The rows of a group lie close to one hidden flat surface of 11 dimensions, which passes through zero. Surfaces can cross.
In the rows, 128 means zero.
Known rows, each followed by its group:
[161 167 160  95 147 102  57 180 143 137 142 107 131  97]
k922
[153 113 168 147 116 144 170 180 132 142 147  77  92 156]
k192
[141 152 110 134 149 135 106 139 104 157  76 123 112 160]
k922
[128  60 123 123 131 127 181 126 105 123 159 119 147 121]
k2
[118 137 123  92 138 169 141  80 122 128  70  77 154 131]
k2
[ 95 119 114  81  99 109 107 131 129 144 161 185 139  93]
k922
[119 173 122 145  88 134 122 142 155 158 113 168  99 106]
k608
[122 136 142 143  65 138 131 107 168 119 129 148  88 139]
k561
[137 108 117 148 191 142 130 126 113  90 132  75 162 165]
k192
[134 154 144 147 114 151 104 137 131 143 152 104 102 162]
k762
[155 110 146 136 103 154 140 154 147  54  76 151  93 142]
k706
[176 121 129 188 153 107 123 158 121 131 146 114 135 126]
k706
[100 125 158 146 129  83 169 149 178 117 170 126  81 135]
k561
[182 109 151  74  83 172 133 127 133 122 121 118 173 100]
k561
[169 101 187 117  59  99 174 139 113 174 156 150 116 132]
k608
[164 168  93 145 189 148 111 103 118 173 114 124 134  84]
k608
[139 128 105 157 137 142 145 116 103 205 185 114 140 149]
k706
[131  66 148 106 120  89 163 162 105 110 144 139 132 136]
k762
[ 78  90 111  84 121 117 125  99 126  83  84 120 145 155]
k706
[100 121 114 118 115 101 118 205 144 130 115 126 118 140]
k608
[141 122 150 105 187 102  94 158 133  95 193  93 161 124]
k192
[ 76 176 154 171 126 112 198 125 141 118 156 144 166 143]
k2
[182  88 130 143 125 115 132 176 112 130 131 153  97 144]
k561
[138 172 131 176 125 160  92 145 138  83 112 129 125 104]
k706
[156  84 118  75  98 118 155 149 125 152  76 134 147 115]
k2
[135 125 130 110  94 113 191 132 123 159  72 190 123 107]
k561
[105  77 108 128 113 134 181  80 133 119 140  98 178 102]
k922
[115 170 150  85 136 104 110 177 123 200 107 103  80  95]
k192
[ 59 158 101  86 106 165  86 102 117 157 116 134  99 158]
k608
[108 160 138 181 133 124 112 142 119 100 167 161 119 169]
k922
[133 142 120 113 126 144 118  85 124 197 164 131 105 138]
k706
[133 162 106 179  92 160 123 124 121 181 148 134 135 171]
k2
[113 167 136 165 159 113 169 147 101 186 141 151  91 141]
k922
[ 99 106 107 190 132  96 116  91 120 156 135  78  67 105]
k922
[149 171 147 160 116 163 121 126  76 136 114 119 183 141]
k561
[143 135 113 169  81 174 123 114 126 127 111 144 109 153]
k706
[115 138  98 153 155 138  73 119 119 123 173 100 156 100]
k370
[140 113 157 140  69  57  93 130 155 106 117 160 103 118]
k706
[163 149 149 149  88 120 157 168 120 202 120 124 119 140]
k370
[152 104 130 122  83 170  76 129 124 125 145 136  63 180]
k762
[133  98 110 101 121 141 114 135 107 146 163 145 140 180]
k192
[153  86 141 111 142  83 181 180 119 141 120 116 148 119]
k922
[144  76 136 119  81 127 110 147 100 144 177 148 101 151]
k762
[101 146 193  94 100  89 155 128 136 103 122 150 114 102]
k762
[119 143 173 145 109  97 185 139 102 158 100 117 133 163]
k608
[134 109 111 171 121 109  91 118 113 108 148 189  78 134]
k608
[115 145 139 137 106 118 161 112 131 140 171 170 166 133]
k192
[116 130 123 164  61 131 116 156 108 157 137 126 136 195]
k922
[ 71 101  95 161 170 110 106 154  83 117 155 100 117 190]
k192
[140  99 119 105 126 119 182 154 108 186 150 118 185 123]
k192
[133 136 113 142 185 171 179 136 106 136 122  92 156 114]
k370
[198 151 182 140  84 163 150 160 167 142 127  91 104 153]
k762
[102 148 117 150 133 180 177  72 121 142 135  84 182 146]
k922
[167  97 126  85 195 181 193 127 124 130 144 118 118 131]
k608
[162 158 146 163 107 197 145  97 126 169 147  95  99 152]
k2
[100 129 119 137 157  94 120 100 121  84 122 195 103  90]
k762
[160 118 157 103 109  95  98 158 166  89 108 117 135  89]
k608
[120 108 128 175  77 102 107 128 135  90 141 141 138 146]
k370
[133  80 124 147 127 135 147 120 120  71 155 105 196 135]
k561
[147 105  71 176 133 174 166 110 106 141 113 185 108 186]
k2
[117 108 166  97  93 143 143 132 124 113 144 105 122 165]
k762
[121 155 142 117 120 111  83 141  97 116  90 125 164 116]
k561
[ 70 157  82 159 149 119 103 137 165  86  94 133 129 151]
k762
[159 121  99 205 121 110  71 137  99 114 112 135 133 146]
k561
[126  81 157 156 142  93 200 162 126  88 174 132 148 143]
k706
[143 141 131 126 141  92 110 177 118 186 167 118 142 104]
k2
[132 106 140 126 151 125 166 152  76 200 156  88 100 132]
k2
[149 136  88 112 120 159  50 105 162 121 107 121 129 104]
k762
[149 181 180 124  52 130  86 148 152 149 106 121  96 167]
k192
[170  92 144  54 139 131 157 110 147 146 135 109 146 141]
k370
[111 131 130 142 147 129 123 160 101 146 145 102 107 188]
k608
[184  85 100 178  94 159 135 101 139 121 169 149 146 113]
k922
[104 111  87 108 111 135  40 101 120 120 120  89 156 154]
k370
[105 120 158 120 103  83 103 131 138 120 164 141  99 187]
k370
[184 139 148 132 149 137 133 162 138 132 118  84 152  81]
k370
[154 137 152 149 126 103 129  98  98 153 121 155 102 128]
k608
[146 189 150  69 126 134 111 157 181 146 122 133 155 109]
k2
[137  94 115 163 103 119 130 161  99 167 152 122 114 194]
k706
[118 106  93 113 121  89  89 150  94 192 165 135 153 103]
k608
[155 160 140  82 129 147 113 134 120 182 128 107 164 173]
k192
[159  80 118 117 178 114 133  96 143  58 109 115 154 107]
k706
[107 176 146 142 142 125  90 130 131 140 198 180  62 125]
k192
[115 128 175 118  95 155 123 104 165  85 183  81 139 155]
k706
[133 144 102 141 104 151 150  83 121 151  49 113 160 142]
k370
[ 84 190 180 124 143 121 149 120 120 164 160  94 114 101]
k2
[ 63 126 125 113  91 138 144 119 122 135 119 107 136 181]
k561
[114 149 127 155  82 157  94 165 128 122 132  92 145  94]
k370
[115  63  79  87 107 135 168 130 152 105 112 184 133 121]
k762
[146 145 139  80 182 119 160  97 136 166 125 121 143 125]
k370
[137  94 103  60 182 155 109 140 114 138 131  93 121 126]
k192
[135 162 169 107 154 128 142 140 140  97  54  76 125 155]
k2
[ 78 127 142 116  90 129 103  73  79 136 151 134 134 137]
k762
[167 102 142 113 120 125 159 188 124 134 171 192 126 145]
k922
[ 88 100  94 127 153 104 123 183 103  95 124 181 111  60]
k370
[185 107 117 138 125 143 201 129 123 179 138 143 166  92]
k561
[132 151 137 201 154 115 145 109 145 109 200 129 152  91]
k561

New rows, each followed by its group:
[151 105 115 170 132 107 135 133  98 141 100 153  88 128]
k2
[112 108 173 150 119 145 173  76  91  95 196 154 119 138]
k762
[ 77 135 130 104 149 153  62  79 108 116 164  84  94 114]
k2
[121 177 107 155 139 181 144  99 115 149 100 130 129 130]
k706
[ 65 110 111 115  98 153 135 114  91 131 192 205 108 149]
k561
[ 90 152 161 169 146 105 159 109 127  95 127  99 137 171]
k706
[102 185 182 113 107 103 115 131 139 162 148 108 113  80]
k2
[148  75 108 100 131  97 119 175  87 181 145 105 162 128]
k762
[143 106 122  48 119 135 124 110 148 137 169 179 157  73]
k192
[130  80 126 166 132 135 184 116 118 143 125 121  44 154]
k922
[126 118 126 101 146  90  81  89 142 123 136  81 163 109]
k706
[116 158 133 109 141 141  98 112 115 187 142 118  63 180]
k706
[124 118 156  94 108 144  93 107 160 103 124  60  98 118]
k922
[152 135 111 186 121 157 118 133 145 108 167 167 111 172]
k2
[107 113 132 142 146  45 125  74 136 104 118 147 132 124]
k706
[ 67 129 109 136 107  61 103 101 130 122 109 155 139  67]
k922
[ 89 168 140 108 131  87 130 140 170 121 126 119 174  72]
k762
[ 79 128 132 136 123 122 125 161 102 138 122  85 113 191]
k192
[144 103 176 111 148 124 158 136  64 159 171 101 123 149]
k762
[117 149 137  94 127 160  97 176 121 170 194 136  69 107]
k370
[148 111 131 149 100 133 152 139 142 167 195 103 151  64]
k192
[ 85 113 136  74 117 127 165 147 144 100  91 143 106 158]
k762
[ 78 135  88  87 135 149 158 116 169 107  72 136 148 130]
k762
[142 106 159 128  90 145 104 193 139  92 179  70 156 149]
k706
[192 139 141 144 154 138 116 163 137 149  70  48  99 179]
k561
[ 90 141 109 185 130 150 141 100  94 169 195 107 149 147]
k2
[130 177 155 145 126 153 171 135  98 161  97 170  84 158]
k561
[ 93 100 115 109 170 109 134 167 104 144 149 117  97 120]
k192
[181 135 127 134 205 126 132 146 120 142 146 131 118 115]
k192
[131 156 165 145 153 115 173 120 112 118  85 143  96 138]
k762
[159  91 114 156  97 132 107  89 151 115 123 124  87  91]
k922
[ 82 134  79 144 156 151  89 110 107 107 149 112 175 115]
k706
[159  67  96 106 170 156 152 111  97 136 119 128 104 121]
k2
[124 101 119 101 143 155 157  78 130 110 106 176  61 167]
k706
[ 92 168 149 157 153  58 111 131 135  96 105 104 158  91]
k922
[123  85 139  92  87 102 124 142 151  99 143 146 134  90]
k192
[153 168 134 120 152 165 112  90 109 180 117  77 140 132]
k608
[ 90 168 168  96 144 134 101 140 111  98 114  93 131 160]
k561
[140  83 105 113 132 147  83 131 118 133 191  83 161 125]
k2
[123 130 132 158  88 132 101 167 141  69 134 159 128 101]
k706
[125 116 142 119 131 154 186  99 149  60  93 128 145 119]
k370
[107 159  67 115 146 182  78  77 106 168 127 170 114 129]
k922
[140 115 143 160  76 103 157 150 176  78  95 109 172 130]
k762
[106 140  98 136 146 163 139 113 108 143 112 168  80 179]
k2
[132 126 144 155 205  90 134 113  84  86  94 126 122 125]
k762
[188 103 150 115 107 130 155  91  70 178 107 136 147  94]
k762
[102 104 101 149 123 114 103 128 120 101  76  94 114 120]
k192
[142  97  86 137 135 152  89  91 135  70 162 171 155 111]
k922
[172 118 121 102 119 143  81 111 143 119  78  60 169 132]
k370
[132 128 185 125 163 159 157  89  84  90 138 117  81 171]
k762
[119 132 102 171  96 158 121 117 110 142 129 177  73 156]
k370
[160 131 159 135 129 171 122  78 164  87 164  73 141 145]
k706
[172 156 117 132 183 184 102 143 112 120 150 123 158 175]
k922
[166 129 123 100 138 143 113 133 111 182  88 120  86 116]
k2
[116 171 140 171 176  74 146 177 100 135 147 174 138 135]
k922
[ 62 146 162  54 113 115 146 112 133 159 136 120 103 163]
k706
[161 137 123 126 112 151  84  93  88 151  55 116 102 153]
k762
[175 138 172 135 140 163 187 116 149  92 136 152 121 180]
k192
[138 154 188 146 108 123 197 132 161  87  64 131  90 118]
k192
[153 144 152  90 173 110 103 133 141 106  67  86 113 126]
k706
[104 158 148 101 113 157  96 104 182  63  98  75 146 136]
k762
[128 121 149 148 156 127 183 105 135  83 116  97 164 159]
k370
[112 151 152 120 144 119  83 145 145 122 199 103 113  95]
k192
[175 149 155 122 141 138 144 123  95 190 139 150  89 106]
k762
[ 80 116  79 108  77 127  75 171 152 120  96 145 115 143]
k608
[172 110 123 156 171  98 182 125 161 114  95 117 138  94]
k561
[107 111  76 132 144 196 170 115  87 175 145 127 136 152]
k370
[ 75 168 141 131 143 145 169 116 106 156 141 134 131 191]
k192
[ 99 159 127 142 148  33  79 140 115 155 104  93 177 128]
k370
[131 126 144 119 128  94  60 148 126  78 132 153 123 192]
k192
[100  79 100  71 150 166 117 139 111  87 109  81 146 149]
k370
[ 92 152  97  60 113 148 154 153 188 147  56 138 124 131]
k762
[179  94 136 134 112  79 134 139 139 169 190 162 133 115]
k370
[ 85 176 114 129 105 154 157 122 179 137 118 126 146 132]
k762
[105 179 118 168 151 140 111 104 135 114 100  71 173 131]
k608
[133 140 127 121 138 132 153 170 108 160  90 126 113 117]
k370
[108 126 107 122 157  91  89 173  96 134 140 149 134 147]
k922
[165 185 108 124  98 170 111 136 170 205 112 147  94 107]
k762
[154 160 140 136 125 163 114 111 144 132  83  64 130 157]
k561
[141 110 112 142 122  92 102 139 101 146  97 101 160 136]
k608
[124 172  87 152 134 105  95 116 140 162  98 151 146  77]
k762
[184 146 121 168 134 133 100 145 115 181  88  97  92 144]
k922
[170 111 165 158 110 109 152 158 124 147 108  54 136 205]
k706
[122  83 117 126  56 127 120 138 129 120 104 123 128 152]
k192
[168 146 110 165 121 182 109 118 124 152 130  75 164 134]
k706
[135 111 125 144 124  77  84 201 132 122 116  96 129 156]
k762
[113 116 162 117  67 103 126 158 151 123 144  95 139 103]
k192
[181 169 145 163 198 158 140 151 120 122 128 116 113 167]
k922
[131 101 136 136 111 141 121 157 135 113  91  44  96 128]
k192
[136 110 140  75 139 130  71 106 108  88  86 144  74 131]
k762
[ 75 142 131 107 151 158 124  62 100 135 122  64 129 114]
k2
[101 175 127 165 150 188 131  93 132 116 192  95 156  98]
k370
[ 91  74  94  94  99 125  77 116 123  99 131  79 181 141]
k922
[ 80 104 108 144 111 141 131  92  96 136 161 110 143 139]
k2
[113 118 105  70 175 146 175 102 150 105 107 186 110  85]
k762
[ 85 218 173 159 150 114 136 101 122 123  97 122 107 130]
k762
[146 140 128 138 125 189 115 102 141 117 151 105 119 160]
k2
[148 152 113 144  96 141  99 118 130 157  89  93 166 108]
k370
[ 94 148 111 187  91 137 143 144 160 140 190 131 146 149]
k762
[ 97 146 111  92 131 152 124  76 124 113  74 118 171 151]
k192
[154 150 140 143 108 133 149 135 140 134 162 123 231 104]
k922
[119 142 158 128 154 128 174 130 127 122 186 122 174 159]
k192
[152 140 163  77 104 139  95 139 151 149 116  65 129 141]
k706
[193 113 109 174  81 119  87  95 138 114  95 105 196  82]
k762
[162 133 144  99 124 130 174 179 148 177 123 104 139 124]
k762
[150 140 150 140 148 139 119  82 114 103 117 121 129 109]
k762
[105 167 127 117 132 145 148  92 145 127 126 179 121  52]
k370
[166 136 124 179 153 151 117 123 134 129 178 144  85 131]
k561
[160  80  91 168 170 152 145 104 123  83 116 112 131 112]
k192
[131 175 147 152 101 153 165 183 175 143 134 110 129 126]
k608
[165 112 146  50 124 108 106 177 151 124  77  98 141 116]
k2
[150 114 128 165 138 128 211 113 119 149 142 120 174 143]
k370
[152 162 165 110 120 115 148 143 177  98 111 157 135  99]
k2
[154 127 132 112 146 134  72 102 147  56 125 143 145 155]
k192
[142  88 170 153 115 109 152 105  95 130 142 126  51  73]
k2
